The groups are shells around one centre, one inside the other: the same stretched ball of 5 dimensions in 10 sizes.
In the rows, 128 means zero.
Some rows, each with its group after it:
[167 182  97 137 128 123 210 101 106  98 161 129 163]	E
[164 169 114 155 123 131 181 106 122  87 140 116 171]	R
[158 159  87 153 116 129 186 106 118 104 149 113 172]	N
[158 165  76 129 115 109 200  86 102 141 149 135 159]	F
[165 136  88 152 123 142 155 113 146  94 133 115 180]	N
[178 118  86 135 135 144 133 113 167  85 117 130 173]	Y
[168 157  96 152 133 154 179 121 142  77 158 117 188]	P
[164 160  85 120 120 108 187  81 112 141 137 145 156]	M
[174 126  97 140 126 128 134 104 152  93 105 126 163]	R
[168 172  85 124 125 108 204  92 102 114 149 138 149]	F
[165 173 113 158 130 150 188 116 131  79 159 115 188]	Y
[166 154  79 128 120 108 183  93 113 116 133 132 149]	P
[158 154  92 139 117 129 174  90 128 140 142 133 182]	L
[154 171  86 155 114 127 204 105 106 108 161 112 173]	Y
[183 135  96 136 135 126 148 114 145  60 112 123 149]	M
[176 148  81 122 129 111 175  99 123  96 127 136 143]	E
[169 163  93 142 135 151 189 114 137  89 165 127 186]	W
[169 157  92 137 120 105 178  97 111  96 123 124 142]	E
[178 131 103 144 135 144 138 116 160  69 117 123 172]	E
[159 170  84 137 114 103 201  91  95 119 143 124 148]	F
[175 134  92 124 132 133 148  97 152 113 122 143 171]	L
[156 140  81 153 112 129 164 103 130 117 134 114 176]	Y
[171 138  78 133 125 121 164 104 132  97 126 127 155]	P
[168 169 110 161 132 151 186 123 133  62 158 109 184]	M
[166 142  86 143 118 117 163 102 126  98 121 119 155]	N
[161 162  86 129 116 108 188  85 108 136 138 136 157]	T
[163 166  90 148 118 115 193 105 106  91 142 114 153]	F
[157 170  92 158 119 139 199 111 116  98 165 111 182]	F
[166 156  81 141 122 119 186 106 115  94 142 120 155]	T
[175 121  79 139 134 150 142 119 165  83 130 125 179]	R
[170 153  81 133 124 113 182 103 116  94 134 126 148]	T
[165 172 100 149 131 149 196 114 128  88 168 121 187]	W
[180 118  82 125 134 134 135 106 161  94 113 137 164]	L
[162 169  97 163 123 138 195 120 118  70 158 103 173]	L
[172 149  87 122 125 109 171  91 122 112 123 139 147]	N
[171 149  78 119 121  96 177  88 111 114 119 138 134]	R
[176 161 108 129 135 129 174  98 133  97 135 140 165]	Y
[162 151  80 144 116 116 180 103 115 102 136 117 156]	W
[175 163  91 128 136 131 189 106 127  91 151 136 164]	T
[182 146  87 127 137 123 168 111 134  70 127 131 147]	M
[172 171 108 144 131 127 188 110 119  73 143 121 160]	W
[158 152 101 160 120 149 168 110 140 105 147 114 194]	R
[177 151  94 118 134 120 169  93 133 108 128 147 156]	M
[165 146  84 129 120 116 169  90 126 127 128 136 160]	P
[173 143  86 136 134 146 166 112 148  92 145 130 180]	P
[161 170 105 140 122 129 188  92 120 125 149 133 179]	L
[169 176 111 144 130 130 193 106 118  85 149 124 167]	E
[172 154  90 124 125 107 176  92 118 108 124 137 145]	N
[165 170  91 134 119 106 197  93 101 109 140 128 147]	T
[181 134  93 141 141 152 150 125 162  58 133 123 175]	W

New rows, each followed by its group:
[177 169  98 128 133 112 192 102 112  81 137 133 142]	Y
[161 169 100 143 121 127 190  95 117 119 149 128 174]	T
[160 169  99 142 123 136 191  97 123 122 158 130 184]	F
[169 141  77 117 121 104 167  85 123 132 119 144 147]	Y
[169 143  91 127 122 113 160  89 130 122 118 138 156]	E
[179 154  94 124 141 140 175 107 143  89 147 141 171]	M
[170 120  76 129 123 124 140  98 149 116 112 133 163]	L
[168 171 109 151 132 147 189 113 131  82 159 121 184]	W
[178 121  95 141 135 149 130 115 169  79 116 126 178]	Y
[154 168  80 143 110 108 201  92  97 126 147 121 157]	M
[166 159 100 137 122 118 176  94 121 111 131 130 161]	P
[168 161  92 121 122 102 182  82 110 128 127 143 146]	M
[169 179  95 127 133 130 207  97 115 112 165 141 171]	L
[178 126  89 135 128 121 140 107 146  80 105 125 150]	M
[168 146  79 147 123 127 175 114 127  80 137 113 159]	M
[176 135  76 137 136 148 163 121 153  76 144 125 175]	L
[162 146  90 155 120 137 166 112 135  92 137 111 176]	P
[169 134  77 126 121 112 158  92 131 120 117 135 152]	E
[179 139  88 137 137 140 160 119 148  66 133 124 164]	N
[162 138  94 145 120 134 153  99 143 120 128 126 180]	Y
[168 137  80 137 118 109 161 100 124 101 115 122 146]	M
[163 176  89 136 122 117 206  97 103 112 156 129 160]	N
[172 180 103 135 135 130 204 106 116  86 159 132 165]	M
[173 127  94 137 131 145 139 106 162 102 123 133 182]	R
[178 140  91 139 131 123 158 113 137  66 118 121 149]	E
[152 167  86 139 112 118 197  86 106 147 153 130 173]	Y
[182 131  96 132 137 134 142 111 155  75 115 132 161]	W
[178 143  75 121 133 119 172 105 130  89 132 136 147]	L
[164 150  78 138 117 110 179  99 114 107 131 122 150]	W
[155 153  80 139 111 115 181  88 114 142 139 128 167]	F
[169 156  98 155 127 134 175 118 129  66 139 110 165]	T
[166 143  99 166 125 150 158 125 146  64 137 102 183]	Y
[159 177  95 145 118 119 205  98 102 110 155 121 164]	T
[173 159  99 151 129 129 178 119 125  58 137 111 156]	M
[171 142  89 128 124 115 160  94 131 111 118 135 154]	P
[160 164  88 148 124 144 193 108 127 110 166 122 188]	W
[164 161 104 153 125 141 178 109 132  94 148 119 182]	P
[174 125  94 145 126 129 135 110 151  79 106 118 160]	Y
[157 146  88 149 114 130 166  98 131 124 136 120 179]	F
[167 158  79 138 120 108 189 104 107  91 136 119 143]	L
[177 159  86 116 133 116 186  96 121 103 138 144 149]	M
[158 163  86 143 122 138 192 101 124 122 162 127 185]	W
[167 146  89 154 128 148 169 121 143  77 147 112 181]	P
[176 143  81 120 135 131 169 100 141 108 138 144 166]	M
[177 139  96 153 133 139 154 125 146  48 125 109 162]	Y
[182 155 114 148 143 149 164 125 149  44 137 119 171]	Y
[164 169  96 147 132 153 195 112 133  98 171 125 193]	M
[173 132  80 138 127 128 154 111 142  85 123 122 158]	T
[167 128  74 141 120 124 153 106 138 101 121 120 161]	M
[170 129  81 130 120 112 147  95 136 112 108 131 151]	M
[175 145  90 147 135 146 167 123 145  64 143 117 173]	P
[172 136  89 149 128 137 155 117 144  73 127 114 167]	P
[175 130  93 143 131 139 143 114 155  77 119 121 169]	P
[166 136  78 125 115  99 158  85 121 129 109 135 143]	L
[175 141 101 153 135 153 153 124 156  60 135 115 180]	P
[161 171  84 142 117 111 204 100  99 104 149 119 152]	M
[166 164  85 126 121 105 193  89 105 120 138 136 148]	N
[162 173  86 143 126 136 206 108 115 102 169 124 177]	E
[168 158  83 132 121 106 187  97 109 101 132 127 143]	W
[186 149 102 134 142 132 164 118 141  48 126 126 151]	R
[158 171  80 123 113  98 205  77  93 151 145 141 151]	L
[182 152 100 132 144 146 168 116 149  68 143 134 172]	E
[165 134  96 154 125 150 147 112 156  98 132 118 191]	Y
[168 166 100 132 126 119 186  94 118 111 139 135 161]	P
[168 183  97 134 127 116 211  99 100  98 156 130 154]	M
[157 172  88 140 117 119 202  93 105 126 155 127 167]	N
[152 160  76 134 108 109 193  82 104 155 145 132 165]	L
[165 177  84 130 120 103 211  93  93 110 149 130 144]	R
[154 173  96 154 119 142 199 104 119 119 168 119 192]	R
[156 166  95 158 117 136 190 108 119 102 155 111 180]	W
[184 154 107 129 142 134 166 110 143  69 131 136 160]	M
[167 152  74 121 118  97 183  87 107 124 126 137 139]	Y
